The rows of a group lie close to one hidden flat surface of 14 dimensions, which may be shifted away from zero. Surfaces can cross.
In the rows, zero is written as 128.
Known rows, each followed by its group:
[101 169  61 182 171 128 146 145 119 178  91 136 120 181 133  86 134  84
  92] : q871
[197 164 116 105 109 155 164 173 112 143  81 162  99 116 113  95 177  98
 113] : q891
[ 94  64 184  75 123 109  89 146  94 169 142 126 150 117 174 112 103  94
 150] : q644
[127 146  97 151 151 124 142 129 130 139 133  97 101 152  82 151  96 129
 127] : q871
[122 120 154 190  99 132  54 147 220 122  83 121  99 114 104 122 157 131
 146] : q871
[ 90 181 125 148  79 148  99  88 107  58 145 123  97 125 136 132 145 107
 113] : q891
[ 92 122 110 158 120 158 158 123 136  79  94 139 133 110 162 117 154 125
 110] : q871
[157 128 114 151  91 165 101 101 137 118 161 196 160  98 102 152 137 142
 149] : q871
[113  96 129 161  91 179 146 100 176 161 129 181  82  76 119  99 154 133
 101] : q198
[116 103 141 141 108 158 103 140 124  90 178 150 108 121 127 158  93 106
 120] : q198
[111 126 108 122 139 121 100 133  93 229 130 117  76 184  97 116 143  74
 100] : q198
[152 146 140 151 126 152  90 140 133 102 112 119  89 166 102 187 114 164
 117] : q891
[125 127 145 183 154 117  82 177 183 178 156 157  65 111 128 116  85 153
 132] : q198
[106 140 118  87  95 122 154 127 185 145 158 130 114 137 177 102 129 163
 124] : q644
[116 106 153 138  78 115  80 128  74 142 181 168 132 129 103 192 124 120
 146] : q198
[ 30 109 120 144 113  82 143 117 103  95 123 104 132 120 115 126 105  82
 167] : q644
[110 162  95 113  84 110 115  79 117 138 102  37  97 131 125 109 219 104
 188] : q198
[148 100 147 135 183  61 191  92  96 162  76 150 103 116 138 140  94 171
 136] : q871
[157 108 153 110 109 168 126  97 182  79 162  45 155 107 161 122 134 135
 115] : q891
[143 162 138 121 123 103 148 148 175 109 134  74 140  76 122 123 149 178
 145] : q198
[ 90 107 117  81  98 163 142 173  96 138 150 133 116 116  84 123 208 116
 144] : q891
[174 145 121  94 167 129  94 132 104 161 142 133 142 126 113 102  87  85
 143] : q644
[163 170  94 141 140  75 136 154 120 148 139  90 189 158 145 176  90 148
 157] : q871
[116 167 123  91 161 121  83 156 101 123 179 108 146 126  76 123 138 142
 173] : q198
[ 82 143 121 180 144 143 171  99 104  98 116 127 144  96 123  98 136 118
  97] : q871
[ 94 105 134 172 145 186 137 140 144  99 125 112  86 124 156 101 110  99
  72] : q871
[137  91  71 166 115 118 194  93 192 113 153 114 175 128 153 159 152 135
 101] : q891
[112 155 101 108 164  59 154  84 178 117  80 139  90 115  71 119  49 140
 159] : q198
[130 143 138  92 102 128 143 170  82 133 157 107 136 118 142 147 197 138
 103] : q198
[122 105 129 138 115 154 134 163 103 174 149 141 150 118  97  99 122  68
 125] : q891
[155 127 149 117 152 116 151 122 126 131 118  77 118 137 203 128  61 110
  77] : q198
[ 93 114 142 117 104 148  95 131 149 161 129 157  96 190 134 161 106 173
 109] : q644
[109 106 130 181 116  99 149 135 154 141  98  98 164 119 149 152 125 152
 149] : q871
[ 93 120 116 133 181 179 163 138  94 116 109 118 172 135 150 144 133 204
 127] : q871
[117 125 119 164 152 141 107 145 106 160 119 169 123 159  94 157 120 152
 123] : q891
[193 171 107 117 115  97 108 169 157 114 178 132 113 116  85 152 137 131
 156] : q198
[115 176  68 150 180 125 120  74 167 134 149 138  95 148 185  80 153 150
  93] : q891
[ 96 173 121 161 188 127 118 171 121 132 116 123 121  99 175  68  95 111
 116] : q644
[ 92 165  96 200 119 160  97  83 120 168 158 144 113 112 133  77 128  92
 132] : q198
[137 110  95 140 129 176 141 133 148 145 144  99 129 157 107 137 117 110
 111] : q871
[120  77  94  96 104 110 128  91 170 127 179 141  95 136 131 164 159 138
 147] : q891
[136 120 111 100 157 114 132  95  92 121 127 150 119 144 114 139  78 107
 139] : q871
[ 94 132  80 167 109 152 158 112 108 109 137 144 135 153 111 135 130  74
  89] : q891
[104 117  99  78 119 118 130 117 166 192 218 124 110 167 115  94  90 119
 150] : q644
[118 140 121 150 151 156 148 109 154 110 134  81 168 154  98 140 121 193
 132] : q644
[123 132 116 162 138 118 180 152 175 109  92  83 161  99 109 116 121 142
 144] : q891
[137 126 116 155 110 139 138 101 137  98 146 172 112 113 177 124  92  99
 106] : q891
[125 131 135 194 153 107 145 198 121 159 115 142 158 117 132 144 107 156
 130] : q891
[113 141 123 140 137 108 141 132  99 125  72 153 118 145 162 137 179 153
 114] : q891
[ 71 110 119 126 161 152 129 135 122  84  98  96 101 122  80 133 135 142
 161] : q644
[ 98 143 125 143 134  92 116 119 106 161 106 148 127 112  96  90 177 104
 138] : q871
[124 133 142 149 130  84 105 132 152 158  74 157 113 107 142 119 112 139
 153] : q644
[133 145 133 195 110 143 109 147 107 169 132 156 150 137 107 138 151 126
 103] : q891
[ 82 129 133 173  97 137 152 153 127 104  99 118 128 111 156 129 167 120
 102] : q644
[141 160 122 143  89  96 119 127 111  89 169  97 149 108 147 153 125 105
 151] : q198
[104 161 140 140 188  73  74 192  87 172 115 123 111 130 119 128 114 143
 167] : q644
[132 144 103 112  99  77 162 164 152  97 141  74  90 132 134 161 135 127
 150] : q644
[ 85 118 116 141 121 162 136 128  96 117 129 111 129 148  85 156 153 127
 118] : q871
[107 160  96 104  66 162 163 125 185  84 155 121 107  97 144  98 150 116
 113] : q644
[124 184 104 174 169  99 128 161  80 122 127 153 135 113 136 135 123 145
 137] : q644
[126 111 146 145 124 114 124 123 115  97  96 104 158 131 156 127 152 109
 136] : q198
[113 128 113 135  88 103 123  42 135 174 110 163  76  98 117 132 120 135
 164] : q198
[105 141 120 129 123 145 141 134 167 139 119  43 141 158 105 103 139 116
 110] : q644
[ 67 140 125 163 133 148 123 116 126 114  85  78 152 136  57 115 182 135
 129] : q871

New rows, each followed by its group:
[134 104  94 175  91 183 161 125 157 134 115 138 132 135 118 143 166 120
  99] : q871
[139 189 108 122 146 129 121 107 144 116 126 111  88 100 148 122 124 180
 152] : q198
[ 45  71 100 123 142 147 167  88 118 149 145 149 129 167 112  98 128 126
 136] : q644
[208 100 143 101 115 151 102 135 161 113 125 148  42 147 143 192  96 150
 123] : q198
[ 48 103 117 147 145 140 107  99 175 108 146 101 144 105  94 109  60 134
 196] : q871
[ 97  70 105 107 176 163 169 123 142 140 163 187  77 124 160  85 109 145
 139] : q644
[124 159  89  76 129  76 179 156  86  91 116 179  82 144 210 145 134 133
 121] : q644
[ 98 110 127 108 121 149 138 181 129 124 141 119  88 106 143 114 174 123
 127] : q644
[100 116 113 122 121 129 151  90 124 151 103 170 160 106  97  97 190 157
 160] : q644
[128 110 116 155 148 138  91 117 134 143 144 146 164 150 141 140  49 113
 148] : q871
[ 97  77 142 172 142 146 137  95 174 138 130 106 136  94 140  73  77  90
 126] : q871
[102 149 126 155 108  94  86 155 135 141 121 101 144 134 109 121 170 102
 144] : q871
[180 121 115 140 114 150 150 130 102 138 112 171 112 146 136 156 167 121
  79] : q871
[159 115 121 154 104 110 132 134 159 147 155 142 112 129 109 127  92  67
 102] : q198
[109 170  92 136 142 164 113 119 168  95 153 111 112  87  47 107 115 138
 175] : q644
[146 135 115  77 132  81 137  85 140 102  58 163 119  92 133 109 106 114
 180] : q644
[153  64 179 154 142 166 139 148 152 159 120 127  99 101 142 145 142 189
 110] : q871
[120  90 148 172 141 139 120 141 196 160 100 126  68 117 149 102 110 130
 110] : q198
[179 149 117  93 179 124 150 154 164 136 131 120 122 123 121  91  98 122
  99] : q198
[ 81 108 103 113  98 111 118 136 144 164  93 110  53 190 100 125 114  43
 108] : q644
[ 97 139  90 131 115 163 141 108 165 167 175 133 122 163  86  99 132 137
 120] : q644
[149 119 133 179 124 132 127 134 175 114  92  95 115 140 116 178 107 160
 124] : q871
[106 150 124 128 111 156 135 105 133  69 147 151 166  44 136  94 122 124
 155] : q644
[128 167 114 195 138 163 134 128 128 179 136 127 146 114 131  78 159 114
  74] : q198
[118  80 168 172 203 133 107 181 154 134 102  89  93 111 164 113  72 139
 138] : q644
[132 132 134 145 152  81 152 157 175 150 113  87 125 120 157 110 133 171
 149] : q644
[184 102 113 109  91 148 132  61 137 105 106 172 119 127 102 153 130 105
 138] : q198
[109 175 126 137 142  94  74  77  58 100 172  84 171 124 178 125  71 101
 190] : q198
[ 89  98 163 183 142 165 120 107 125 123  83 146 177 104 111 106 108 146
 135] : q891
[101 146 115 133 149 164 142 172 111  67 140 153 126 136 106 138 130 125
  84] : q198
[ 86 162  79 137 150  97 119 147  85 159 143 121 141 168 106 128 118  95
 142] : q871
[126 178  80 137 169 111 119 128 169 176 140 117  87 141 112  75 151 130
 131] : q891
[ 78 166 103  74 143 147 128 119 138  92 152 106 114 172 109 145 107 195
 145] : q644
[141 181 113 192 113 112  89 141 105 117 161 113 149 144 111 152 124 102
 135] : q198
[ 94 153  76 126 148 115 165 113 141 103 146 118 145 106 120 125  93 154
 180] : q871
[116 129 128  93 112 144  91  90 124 185 104 117 167 156  76  88 130  72
 121] : q644
[ 89 155  96 154 146 145 156 117 109  88 118 134 141 109 115 113 133 131
 134] : q644
[166 151 102 138 200 170 134 124 136 111 118  67 146 154  70 124 107 145
 127] : q644
[ 95 130 120 162 139 150 113 155  88 164 115 176 112 132 129 111 148 103
 106] : q644
[140  99 138 120 108 103 109 109 119 170 107 143 135 164  93 160 121 116
 140] : q644
[211  63 168 139  93 156 154  96 144 121 134 127 130 105 157 136 110  79
  75] : q871
[137 159 123 124 178 156 108 137 158 139  79 136  99 143 130 100 106 157
 113] : q644
[139 168 108 148 116 181 117 163  76 121 120 143 128 144 114 140 167  90
  70] : q644
[ 90 149 101 187 119 112 127 160 146 149 132  93 101 121  86 108 130  73
 131] : q644
[ 76 115 118 178 158  96 130 152 132 157 113 127 117 139 143 149  90 165
 157] : q871
[146 123 154 170 113 141  78 116 218  73  86 100 120 114 117 138 103 139
 142] : q871
[151 107 119 147 210 151 123 139 106 103 140 160  99 112 117 139  74 148
 155] : q644
[ 83 120 126 183 103  91 130 131 121 147  68 137  86 157 117 159 158 122
 114] : q198
[132 140 120 155 113 111 143 105 122 116 123 101 132 111 196  97 130  81
 123] : q198
[149 161 118 161 148 119 158 122  92 138 126 171 131 103 132 125 150 155
 108] : q871
[138 163 145 147  78 163 134 131 148 101 113 110 144  74  97 105 203 153
 142] : q891
[114 115 144 145 100 133 109 145  86  81  35 135 106 113 104 174 161  87
 123] : q644
[126 186  84  94 148  46 136 156 109 153 122 148  85 164 129 143 128 146
 160] : q644
[ 83 120 148 167 109 200  41 144 169  92 122 157  82 115  86 119 169 131
 124] : q871
[147 173 111 142 139 120 154 124  81  99 135 171 107 112 143 115 144 103
  87] : q871
[ 90 130 168  83 124  89 130 131  77 135 167 139 158  85 134 154 103 172
 141] : q198
[225 123 118 138 129 136 102  46 154 118  76 134  92 151 156 147  88 124
 151] : q198
[125  51 136 138 149 157 157 135 124 105 139 153  97 152 143 183 126 191
 133] : q644
[110 140 109 128  72  59 126 178 128  92  84 123  82 152 145 183 188 106
 143] : q871
[158  97 148 141 111 147 126 160 110 145  86 129 118 166 107 167 133 110
 105] : q891
